The rows are grouped in 2 different ways at once. Each group adds its own fixed numbers to the row, and there is some noise. The rows also spread widely along 4 directions, which tell nothing about the answers.
Some rows, each with its group in each grouping after it:
[ -8  24 -10   7   0 -17   5  29  -6  -7  14   0  15  -4 -23 -14]	k_460 (1)
[ 23   4 -26  15  -5 -27   5  33  -9   7 -12  14  -4 -16 -29 -41]	k_865 (2)
[  9 -10  -3  16  -8 -25   5   8  -4   7  18  16   8 -10  -5 -10]	k_419 (3)
[-19   4  13   3 -12  -4 -31   1 -21 -36  17  -3  15  13   7  30]	k_822 (1)
[  8  -3 -16  11 -18 -22 -17   4  -5  -9 -16   6  -8   9   2 -25]	k_865 (2)
[-10  16 -15  -4  14  -2  -4  24   5   9   9   4  15 -30 -18 -12]	k_460 (0)
[ -8  14  -9   4   8 -32 -12  -3 -10   9   4   0  -1  -2  -3   4]	k_822 (3)
[  4   2  -3   5   8  -6 -18  13  -1  -8   9   8  14 -19  -5  -3]	k_419 (0)
[-19   7  -9   1  -1   1 -40  19  -1 -42  -4  -3  10   2   2   8]	k_907 (0)
[ -2  31 -21 -40  40 -27  13  16   5  -4   5   0   5 -15 -25 -21]	k_907 (1)
[-11  15 -17   0 -11 -32  -7  -3   8   7  -6  -4   3   0   2 -27]	k_460 (2)
[-20  22 -11   1 -17 -30 -16  -6   9  -9   7  -4   4  26  14  -4]	k_460 (1)
[ -5  18  -3 -22  25 -18  -2  -8  -6   3  17   0  10 -16  -3   4]	k_822 (1)
[ -9   0 -18  10  -6  -9 -21   1  -1   0   3   9   1 -18   4   7]	k_822 (0)
[ -9  11  -1 -45  34  -7 -17  -6  -4 -26  -1 -10  14 -19  -6  -9]	k_907 (2)
[ 11  12 -13 -14  15 -21 -17  -4  -3  -6 -14  -3  -7  -5   0 -22]	k_865 (2)
[  2 -35   7   0 -13   0   4 -16  -6   0  26  21   8 -12  24  -3]	k_865 (3)
[  0 -12   4   7 -11 -12 -18  -7 -12 -13   9  10   0   8  18   0]	k_865 (3)
[-19   0  10  -4   4  -3  -2  -2  -8   1  27   0  20 -15   6   3]	k_460 (3)

New rows, each followed by its group in each grouping:
[  3  23 -11   4  10 -25 -20  21 -20  -5 -12  -7   4 -14 -30  -9]	k_822 (2)
[-20  10 -16  33 -27  -7 -28  27   0 -10   0   3   8   2  -3  -5]	k_460 (0)
[-13  -1  -8  12 -10 -26 -11  -7 -11   4  10   7   1  -2   6   8]	k_822 (3)
[ 16  -2  -5  11  -1  -3 -10  33 -21 -18  -5   6   7 -12 -26 -21]	k_865 (2)
[ -6  -6   3  11  -1 -10  -6   8 -21   2  20  10  13 -18 -11  10]	k_822 (3)
[ -8   1 -15   9 -15 -29 -26 -11  -9  -8 -11  -4  -3   5   4  -4]	k_822 (2)
[ -4  12  -3   6   1 -17 -29  11 -19 -16  -8  -5   5  -3 -16   2]	k_822 (2)
[-19  -7  -1  22 -28 -18  -5   3  -1  -1  18   7  12   5  10  -2]	k_460 (3)
[-12   7   9  -9   4   4 -13  11 -12 -17  12 -10  25 -17 -11  -6]	k_460 (2)
[-16  -4   4 -20  12 -19 -12 -37  -4   5  20   0   4  -6  25  16]	k_822 (3)
[-19   6 -19  36 -31 -13 -26  27   4  -9  -1   4   7   4  -2  -4]	k_460 (0)
[  5   2  -8   0   2 -24  -7  -7  -1   3   5   9  -7   5  12 -10]	k_865 (3)
[-11  24   2  -7  20 -24 -29  -3 -19  -5   4 -11   0  -2  -3  16]	k_822 (3)
[-10  11 -12   8   3  -9 -29   7  -7  -3   0   1   6 -15  -2  10]	k_822 (0)
[-10  11 -12  -3  -1 -29  -8 -10  -3  -1   9   4   2   3   4   4]	k_822 (1)
[-21  10  -7  -5   5   3 -26   1   6  -6  11  -3  14 -10   9   5]	k_460 (0)
[  3  -7  11  12  -5 -20 -11  -1  -8  -7  21   9  11  -2   5   5]	k_419 (3)
[-24  10 -10 -13   5  -6 -25 -18  15  -2   7  -5   9  -8  19   1]	k_460 (0)
[-10  20  -4  -5  14 -24  -1   9  -4  13  13  -3   9 -10  -8  -8]	k_460 (3)
[-11  27 -12 -11   8 -29 -18  -3   4   4 -10 -13   3   0  -2 -19]	k_460 (2)
[-16  15  -2   5 -13 -17 -28   6  -5 -16  -8 -12   9   9   0  -9]	k_460 (2)
[-14  35  -9  -5   8 -26  -9  18   1  -7   4  -7   9   8 -14 -11]	k_460 (1)
[-21   7  -5  15 -11   4 -28  11   1 -15   7  -2  15  -5   6   5]	k_460 (0)
[  2  10 -17   4   0 -28  11  14  -7  12  14  14   5 -13 -17 -10]	k_822 (1)
[  5  -7  -3  12  -5 -14 -12  12 -12 -10   5  10  -1   2   0  -6]	k_865 (3)
[ 10  -3  -6  18 -16 -12 -22  20 -14 -23 -14   5   0   5  -7 -16]	k_865 (2)
[  6  12  -6  -1   2 -18 -33   5 -10 -23 -17  -6  -5   9   0 -12]	k_865 (2)
[-22  -7  16 -21  13   1   0 -23  -2   0  32  -1  22 -15  20  11]	k_460 (3)
[-20  -1  -6  10 -29 -17 -20  -9   3 -12   2  -2   9  11  17 -10]	k_460 (2)
[ -9  -1 -15   1   5  -3 -15  -2  -5   2   8   8   9 -25   3   7]	k_822 (0)
[  5  -6   3 -19  10  -1   0  -3  -5 -13  20   9   8  -6   8  -6]	k_865 (1)
[ -9   7  -4  -8  13 -25  -6 -15 -10  11  14   3   2 -12   5   7]	k_822 (3)
[-17   8   3  14 -21 -19 -54  -4 -20 -36 -17 -13   5  21   9  13]	k_822 (2)
[-13   4  -3 -23   4 -16 -28  -9  -1 -34  -7  -8   7   2   9  -8]	k_907 (2)
[-14  26  -9   6  -7 -24 -26  13  -4 -14 -13 -12   9   7  -9 -14]	k_460 (2)
[ 14  10  -4  27 -20 -22 -23  32 -12 -24  -9   1   8   2 -25 -17]	k_419 (2)
[-16   2 -15  16 -30 -26 -12   0   2  -4  -5   0   7   7   5 -23]	k_460 (2)
[ -3   3  -8  12   2 -24  -3   8 -16  11  12  10   4 -14 -12   2]	k_822 (3)
[  4  14   7  16  -3 -27 -23  14 -14 -16   5   0   5   9  -8   3]	k_419 (3)
[  7   8 -15   4  -7 -22  -6  13  -2 -10   1  10  -5  12  -1 -15]	k_865 (1)
[ 19   5 -20  12  -7 -22  -5  24  -8  -4 -15   9  -5  -7 -18 -33]	k_865 (2)
[ -3  15  -8  11  -1 -17  -9  23 -17 -10   9   2   9  -1 -21   3]	k_822 (1)
[ -5  -1 -10 -24  11 -13  -4   5   0 -19  -3   1   9 -16 -10 -19]	k_907 (2)
[ -5   4 -17  24 -23 -30 -24  12 -12  -8 -16   2  -1   4  -9  -8]	k_822 (2)
[ 11   8 -14  14 -12 -23 -22  18 -11 -16 -23   1 -10   9 -10 -25]	k_865 (2)
[ 15  -4 -18  -6   2 -21   1  -3  -1   9  -6   9  -3 -12   0 -31]	k_865 (2)
[-15  -9  -8  18 -15  -3 -30  -3  -5 -11   6   4   9  -7  14  16]	k_822 (0)
[ 14  10  -2  18  -8 -23  -2  35 -10 -15  14  11  11   1 -24 -11]	k_419 (1)
[-15  10  -3  -1 -11 -13   1   8   4  -8  20   3  16   4   0  -6]	k_460 (1)
[ 10  -5   3  12 -14 -13 -15  13 -14 -19   4   5  15  -8  -9 -11]	k_419 (2)
[  6  -7  -4 -18  15 -17   2 -18  -3   8  12  10  -4 -13  16 -10]	k_865 (3)
[-10  25 -15  18 -19 -33 -25  21  -1  -9 -16  -7   0  13 -12 -19]	k_460 (2)
[-11  -8   2  -3   3 -15  -8 -20 -13   5  19   4   9 -12  11  14]	k_822 (3)
[ -9 -20   6 -11  -3  -1 -11 -21 -12  -7  15   7  19 -20  11   6]	k_822 (2)
[ 11   6  -7   1  -1 -13  -3  17  -7 -12   8  10  -1   1  -7 -12]	k_865 (1)
[  1 -16   6 -10   3  -5  -6 -18  -6  -3  18   8   2  -5  24   2]	k_865 (3)
[  3 -22  -8   3  -8 -19   3 -15   0  10  13  15  -5  -1  22 -12]	k_865 (3)
[ 14   4 -30  32  -9 -13  -5  44  -4   3  -9  17  -6 -14 -23 -26]	k_865 (0)
[ -8  14 -24   3   9 -18 -21  -2   0   9  -3   3   1 -18  -1   3]	k_822 (0)
[ 13 -11 -11   6 -10  -8  -2  15 -11  -8  -4  10   4 -13 -11 -26]	k_865 (2)
[ -4  12  -9 -15  12 -15 -12  23  -9 -27  -9  -4  11 -13 -24 -16]	k_907 (2)
[  7  -4  -5  -5  -2 -14 -20  -5  -7 -14  -9   1  -1   1   8 -17]	k_865 (2)
[-15   2 -11   4  -2   1  -5  13   5   6  15   8  16 -24  -3  -6]	k_460 (0)
[-12  -4   7  -3   7 -14 -17 -15 -15  -4  19  -2   8  -6  10  19]	k_822 (3)
[  1 -12   1   3  -7 -13 -10  -6  -8  -3  10  11   1   1  15  -4]	k_865 (3)
